There are 4 ways to turn a row about zero (a turn may also mirror it). The second row of each pair is the first, turned, with some noise. The first 36 pairs use one turn. New pairs use 3 turns, one after the other, and a turn may come again.
Known pairs, each followed by its turns in order:
[-1.45  0.07 -0.33  0.42  1.26  0.86  1.34  0.32]
[ 0.60  0.72  0.90 -1.52 -0.93  0.86  0.95 -0.71]  gelub

[ 1.47 -0.91 -0.04  0.09  0.44  1.50 -0.02 -0.82]
[-0.30 -0.70 -1.29  0.51  0.39 -1.20  0.69  1.21]  dat

[ 1.09  0.41 -2.49 -0.06 -0.39 -1.40 -1.40 -1.73]
[ 2.05 -0.61  0.00 -1.66  1.83 -0.66 -1.48  0.62]  dat

[-2.10 -0.05 -1.02 -0.51  0.63  0.83 -0.90 -0.80]
[-0.42  0.01 -0.99 -2.00  0.78  1.02  1.13 -0.10]  gelub

[-1.44 -1.13 -0.88 -0.20 -0.91 -1.99  0.69  0.55]
[-1.09 -0.94 -0.19 -0.54 -0.65 -0.72  1.45 -2.17]  bosu

[-0.83  1.19  0.08  0.67  2.62 -1.41  1.29 -0.02]
[ 0.01  0.74  1.12 -1.37 -0.71 -1.18  0.47 -2.76]  gelub

[-0.70 -1.65 -0.84  0.09 -0.72 -1.65 -0.34  0.64]
[ 0.17 -0.24  1.55 -1.64 -0.47 -0.88  0.20 -0.99]  dat

[-1.90 -0.47 -0.24 -0.11 -1.33 -0.57 -1.30  0.95]
[-0.89 -0.99  0.08 -0.58  0.39 -0.53  1.67  1.69]  gelub

[-0.51 -0.33  0.54 -0.82 -1.77 -0.07  1.84  1.13]
[-0.12 -0.13  0.27  0.98 -0.74  0.02  0.48 -2.72]  dat

[-0.34  1.31 -0.77 -0.54  0.58 -1.28  0.92 -2.92]
[ 0.97 -2.46  1.72  0.33  0.31  0.77 -1.23 -1.29]  bosu

[-1.18  0.65 -1.38 -0.49  1.93  2.52  0.16 -1.28]
[ 0.91  1.40 -1.34 -0.78 -2.05  2.15  0.47  1.25]  zolop

[-1.08  1.94  0.98 -0.47  1.59  0.37 -0.70  0.88]
[ 0.69 -0.17  0.11 -0.19 -2.41 -1.13 -0.30  1.30]  zolop

[-1.62 -1.24 -0.45  0.30 -0.42  0.66 -2.35 -1.79]
[ 1.69 -0.51 -1.31 -0.80  2.66  0.31  1.05 -0.72]  bosu

[-0.49  1.19 -0.09 -1.22  0.39 -1.45  0.57 -1.44]
[ 1.85 -0.66 -1.43 -0.24 -0.25 -0.39 -1.22 -0.78]  zolop

[-0.31 -1.89  1.13  1.98  0.95  1.00 -0.70 -1.06]
[-1.69 -0.97  0.24 -2.35  0.44  1.03  0.42  1.13]  zolop

[-0.44  0.81 -0.07  1.32  1.35  0.39  0.73  0.95]
[-0.13  0.24 -0.66  0.39 -0.78 -1.57 -1.66  0.24]  bosu

[-0.40  2.20 -1.22  0.90 -1.17 -0.20  0.24 -0.11]
[ 0.78 -1.22  0.36  0.56  0.45  1.38 -1.72 -0.57]  dat

[ 1.17 -1.41 -0.94 -0.14 -1.62  1.18 -1.27  0.96]
[ 1.30 -2.17 -0.45 -0.62 -0.46 -0.75  1.96  0.06]  dat

[ 0.30  0.31  0.00 -0.35 -1.05 -1.28 -0.21 -1.33]
[ 1.48  0.75  0.64  0.25  0.72 -0.74 -0.82 -0.29]  dat

[ 2.15  0.80 -1.17  0.25 -0.59 -0.36 -0.92 -0.68]
[ 0.96  0.98  0.90  1.85  0.10  1.37  0.02 -0.47]  bosu

[ 2.19 -0.57  0.14 -0.66 -1.36  0.52 -0.53 -1.65]
[ 0.87  0.26 -0.67 -0.16  2.64 -0.04  1.58  0.04]  zolop

[ 1.88  3.39  2.17  0.29  1.03 -4.37  1.66  0.80]
[ 0.96 -1.65  1.16  1.17 -6.16  0.47 -0.74  0.12]  bosu

[-0.28  2.17  1.23 -0.16 -1.62  0.71  0.50  0.94]
[-1.28 -1.05 -1.49  1.09 -0.99  0.96 -0.14  1.57]  bosu

[-0.28  1.39  1.41  0.92 -0.84 -0.82  0.48 -0.72]
[-1.71  0.26 -0.16  0.65 -1.66 -0.88 -0.19 -0.32]  gelub

[ 0.47 -0.13 -2.22 -0.63 -1.45  0.73  0.66  0.24]
[ 1.84 -0.99 -1.33  0.52 -0.64  0.74  0.61  0.78]  gelub

[ 1.09 -0.91  1.99  0.05 -1.01  1.09 -1.26 -1.94]
[ 1.16  0.77 -0.18 -1.49  0.89  2.77  0.33  1.11]  bosu

[-0.43  0.96 -2.02 -1.29 -1.49 -0.25 -0.77  1.24]
[-0.25  1.43 -1.08  2.55 -0.38 -0.80  0.25 -0.58]  zolop

[ 0.54 -0.47 -1.06  0.60 -0.16 -0.16 -0.22 -3.77]
[ 0.57  0.46 -2.36 -2.11  1.98  1.24 -0.35 -0.10]  zolop

[-0.99 -1.13  1.72 -3.09  0.95  2.11  0.64 -0.50]
[ 1.59 -2.54 -0.26  0.77 -1.41  1.99  2.14  0.90]  zolop

[ 0.84 -1.34  0.24 -2.78 -0.23  1.29 -1.21  0.75]
[ 0.72  0.44 -1.62 -0.77  0.43 -0.17  3.30 -0.21]  dat

[ 0.51  0.52 -0.05 -0.73 -0.17  0.05  1.56 -0.02]
[-1.25 -0.27  0.93  0.25 -0.62  0.27 -0.68  0.32]  bosu

[-1.51  0.86  0.17  0.26  1.14 -0.03 -0.94  1.51]
[-0.87  0.01  0.12  0.25 -2.28 -1.04 -0.48  0.69]  zolop

[ 1.98 -0.91  1.82 -1.28  1.30  1.14  0.74 -1.65]
[ 0.31  2.72 -0.25  0.76  0.98  0.74 -2.32 -0.55]  gelub

[ 1.69 -1.34  1.44  0.46 -0.35  2.26 -0.53 -0.42]
[-0.16  0.49  0.58  0.56  0.31  1.79 -2.53  1.32]  gelub

[-0.58  1.62 -0.74 -2.36 -1.63 -2.47 -0.17 -0.27]
[-0.41 -0.07 -2.49  1.53  0.33 -1.91  2.34 -0.40]  gelub

[-0.92  1.81  1.09  1.07  0.88 -0.35 -2.56  1.14]
[ 0.54  0.72  1.06 -0.29 -0.98  2.66 -0.21  2.22]  dat

New pairs. What belongs after each?
[-0.01  2.87 -0.08  1.88  0.44  1.30 -1.56  0.44]
[-0.60 -0.03 -0.59 -1.47  0.05  2.92 -2.40 -0.31]  dat bosu dat

[ 0.28 -0.81 -0.06 -0.20  0.43 -0.49  0.36  1.64]
[-0.57 -0.76 -0.40  0.32 -0.13 -0.19  1.46  0.32]  zolop gelub gelub

[ 1.96 -0.70 -1.10  0.62 -0.90  0.22 -0.59 -1.25]
[ 1.49  0.93 -0.82 -1.24 -1.24  0.07  1.66 -0.18]  zolop bosu bosu

[-0.80  1.56 -2.78  1.64 -0.05 -0.72 -0.72 -0.53]
[ 0.33 -2.88 -1.02  0.73 -0.50 -1.44  0.95 -1.00]  zolop zolop gelub

[-1.57 -0.86  0.43 -1.73  0.12  0.70  0.40  2.91]
[ 2.07 -0.86  1.48  0.80  0.86  0.09 -1.93 -1.82]  bosu gelub zolop

[-0.87 -1.86  0.07  0.53 -1.21 -0.83 -0.58 -2.09]
[ 1.18 -1.34 -0.03 -1.88 -0.86 -1.13 -0.17 -1.68]  zolop bosu zolop

[ 0.85  0.62  0.07  0.97 -0.58  0.48  1.22 -1.45]
[-0.37 -0.78  1.62  1.31 -0.19 -0.75  0.18 -0.16]  zolop bosu gelub

[-0.34  0.54  1.18  0.65 -1.03 -1.72 -1.96 -0.24]
[ 0.30 -0.54 -1.05 -0.61  1.89  0.44  1.39 -1.34]  gelub zolop bosu

[-1.46  2.53  1.52 -0.56 -1.20  1.83 -1.64 -1.25]
[-0.55  2.37  1.65 -3.18 -0.10  1.20 -0.24  0.44]  gelub dat gelub

[-0.40 -0.87 -0.23 -0.02 -0.95  0.79 -0.72 -1.88]
[-1.14  0.08  1.42  0.78  1.60 -0.67  0.10 -0.68]  bosu bosu gelub

[-2.21 -0.23  0.10 -0.42  1.84  0.17 -1.14  0.83]
[ 0.55 -1.71  1.54  1.11  0.05  1.24  1.75  0.16]  bosu dat bosu

[ 0.10 -1.15 -2.92 -0.41  2.61 -0.11 -1.13 -0.28]
[-0.21 -1.07 -0.55 -0.38  1.52  0.18 -1.79 -3.18]  gelub gelub gelub

[-0.68 -0.78  0.90 -0.73 -1.26 -0.55 -0.33  2.03]
[-0.54 -1.05 -1.80  0.12  1.11  1.43  0.80 -0.33]  gelub dat bosu

[ 0.02 -1.15 -0.18 -0.04  0.17  1.24 -0.06  1.08]
[ 0.12 -0.17 -0.48  0.54  1.16  1.03  0.76  0.66]  bosu dat dat

[ 0.30  1.04 -1.40 -0.26  1.13 -0.87 -0.09  2.33]
[-0.90  1.67 -0.25 -0.33  2.20  1.00 -0.57 -0.38]  zolop bosu bosu

[-0.76  0.26 -2.44 -1.26 -1.73  1.29  0.29  1.67]
[-0.88 -2.41 -0.92  0.39 -1.65 -0.80 -0.15  2.26]  bosu dat zolop

[ 0.02  1.40 -0.03  1.20 -0.48  1.78 -1.00  1.99]
[ 0.10 -0.15  0.78  1.86 -1.18 -1.23  0.99  2.05]  gelub gelub zolop

[ 1.48 -0.29  2.08  1.09  1.24 -0.13  1.35  0.70]
[ 0.91 -0.78  1.30  2.74 -0.48  0.24  1.30 -0.06]  zolop bosu zolop

[-0.88  1.33 -1.17 -0.39  0.28  0.54 -1.71  1.21]
[-0.07 -2.00 -0.52 -0.63 -0.39 -1.29 -0.02 -1.33]  gelub dat bosu

[ 1.39 -0.53 -2.23 -0.84 -2.37  0.37 -1.06  1.43]
[-0.52  2.60 -0.73  2.70  0.47  1.31  0.71  0.43]  dat bosu dat

[ 0.42  1.52  0.25  0.89 -1.23 -0.35  0.46  0.26]
[-0.53 -0.33  0.76 -1.81  0.90  0.57  0.56 -0.22]  gelub zolop gelub

[ 0.42 -0.01 -1.33 -0.72  1.85 -0.10  0.59 -0.09]
[ 0.23  1.27  0.39 -1.61 -0.20 -1.10  0.75 -0.33]  bosu zolop dat

[-0.80 -0.15 -0.57 -0.60  1.34 -0.57  0.99 -1.18]
[ 1.04 -0.52 -1.40 -0.37  0.23 -0.74 -1.22  0.66]  gelub zolop dat

[-0.94 -1.69 -2.63 -1.56 -3.06  0.33 -0.80  0.27]
[ 1.28  0.36 -1.82 -2.57  1.20 -2.47  1.91  0.59]  zolop dat bosu

[ 1.10 -0.31 -1.37 -0.94 -0.31 -0.43 -0.69 -0.43]
[ 0.30 -0.38  0.94  0.77  0.89  1.49  0.16 -0.84]  zolop gelub bosu

[-0.65 -0.21 -1.86  0.48 -0.88 -1.65  0.94 -2.72]
[ 1.71  0.04  1.87  0.72  2.15 -0.93  1.36 -1.21]  dat bosu zolop

[-0.18 -1.00  0.64 -2.42 -0.72  0.19 -0.04  1.32]
[ 2.12 -0.45  1.68 -0.73 -0.69  1.06 -0.19  0.38]  gelub bosu dat

[ 0.37 -0.70 -0.82 -2.40  0.82 -0.69  1.64 -0.95]
[ 2.45  0.99 -0.12 -0.71  0.36 -1.92  0.10 -0.14]  gelub zolop zolop

[-0.20 -1.54  1.10  1.33 -1.23  0.95 -1.37 -0.24]
[-1.14 -0.69 -0.56 -1.70  2.14  0.08  0.29  0.62]  bosu dat dat

[ 0.19 -0.38 -1.55 -0.77 -0.41  2.19  1.08 -1.56]
[-0.72 -0.20  0.93  2.35 -1.26  1.49  0.66 -0.91]  zolop zolop gelub

[-0.90  2.39 -1.46  0.05  1.48 -0.51  0.73 -0.86]
[ 1.54  0.72  1.90  0.11 -0.01  1.79  1.59 -0.44]  dat dat gelub

[ 1.59 -0.85 -0.23  2.29 -0.99  0.48 -2.38  0.57]
[ 0.58  0.14 -0.17 -0.32  0.99 -2.83  0.09  2.51]  zolop bosu gelub

[ 1.61 -1.63 -0.45  0.19 -0.78 -0.17 -0.60  1.14]
[ 0.79  1.67 -0.28  1.51 -0.78  0.41  0.87  0.72]  bosu zolop bosu

[ 0.46 -1.28 -0.64  0.36  0.17  1.08 -1.00 -2.28]
[ 1.29 -1.79  0.45 -0.12 -0.06  0.55  1.64 -0.97]  bosu dat gelub

[-1.48  1.16 -3.49 -2.28 -1.07 -0.77  1.53 -1.57]
[ 0.70 -2.02  0.35 -1.52  2.06 -2.49  2.85  1.29]  zolop gelub dat

[ 0.18 -0.85 -0.40 -0.52  0.25  1.80  2.39 -0.63]
[-2.02  1.23 -0.10 -1.13  0.90  1.42  0.12  1.31]  gelub gelub zolop

[ 3.52 -1.57 -0.37  0.07  0.88 -0.06 -1.33  1.50]
[ 2.87  0.17 -2.94  0.22 -0.71  0.69 -1.23 -0.66]  gelub bosu dat

[ 0.86 -0.56  1.89 -2.14  1.90 -0.14  3.16 -0.30]
[ 2.76 -1.34  0.09 -2.25  1.34  1.99 -0.69  1.45]  dat zolop dat

[-0.88 -1.91  1.10  0.18 -1.41 -0.65  0.67 -1.19]
[-1.28 -1.32 -0.16 -0.23 -1.27 -2.05 -0.34 -0.03]  gelub zolop gelub

[ 1.05 -0.18 -0.37 -1.05  0.32  0.40 -0.41  0.55]
[-1.11 -0.19 -0.48 -0.30  0.50  0.68 -0.01  1.09]  zolop bosu gelub

[-0.31 -1.02 -0.47  0.07 -1.90 -0.47  2.43  2.07]
[ 0.79 -1.82  1.36  1.68  0.96  1.94  0.11 -1.18]  gelub bosu dat

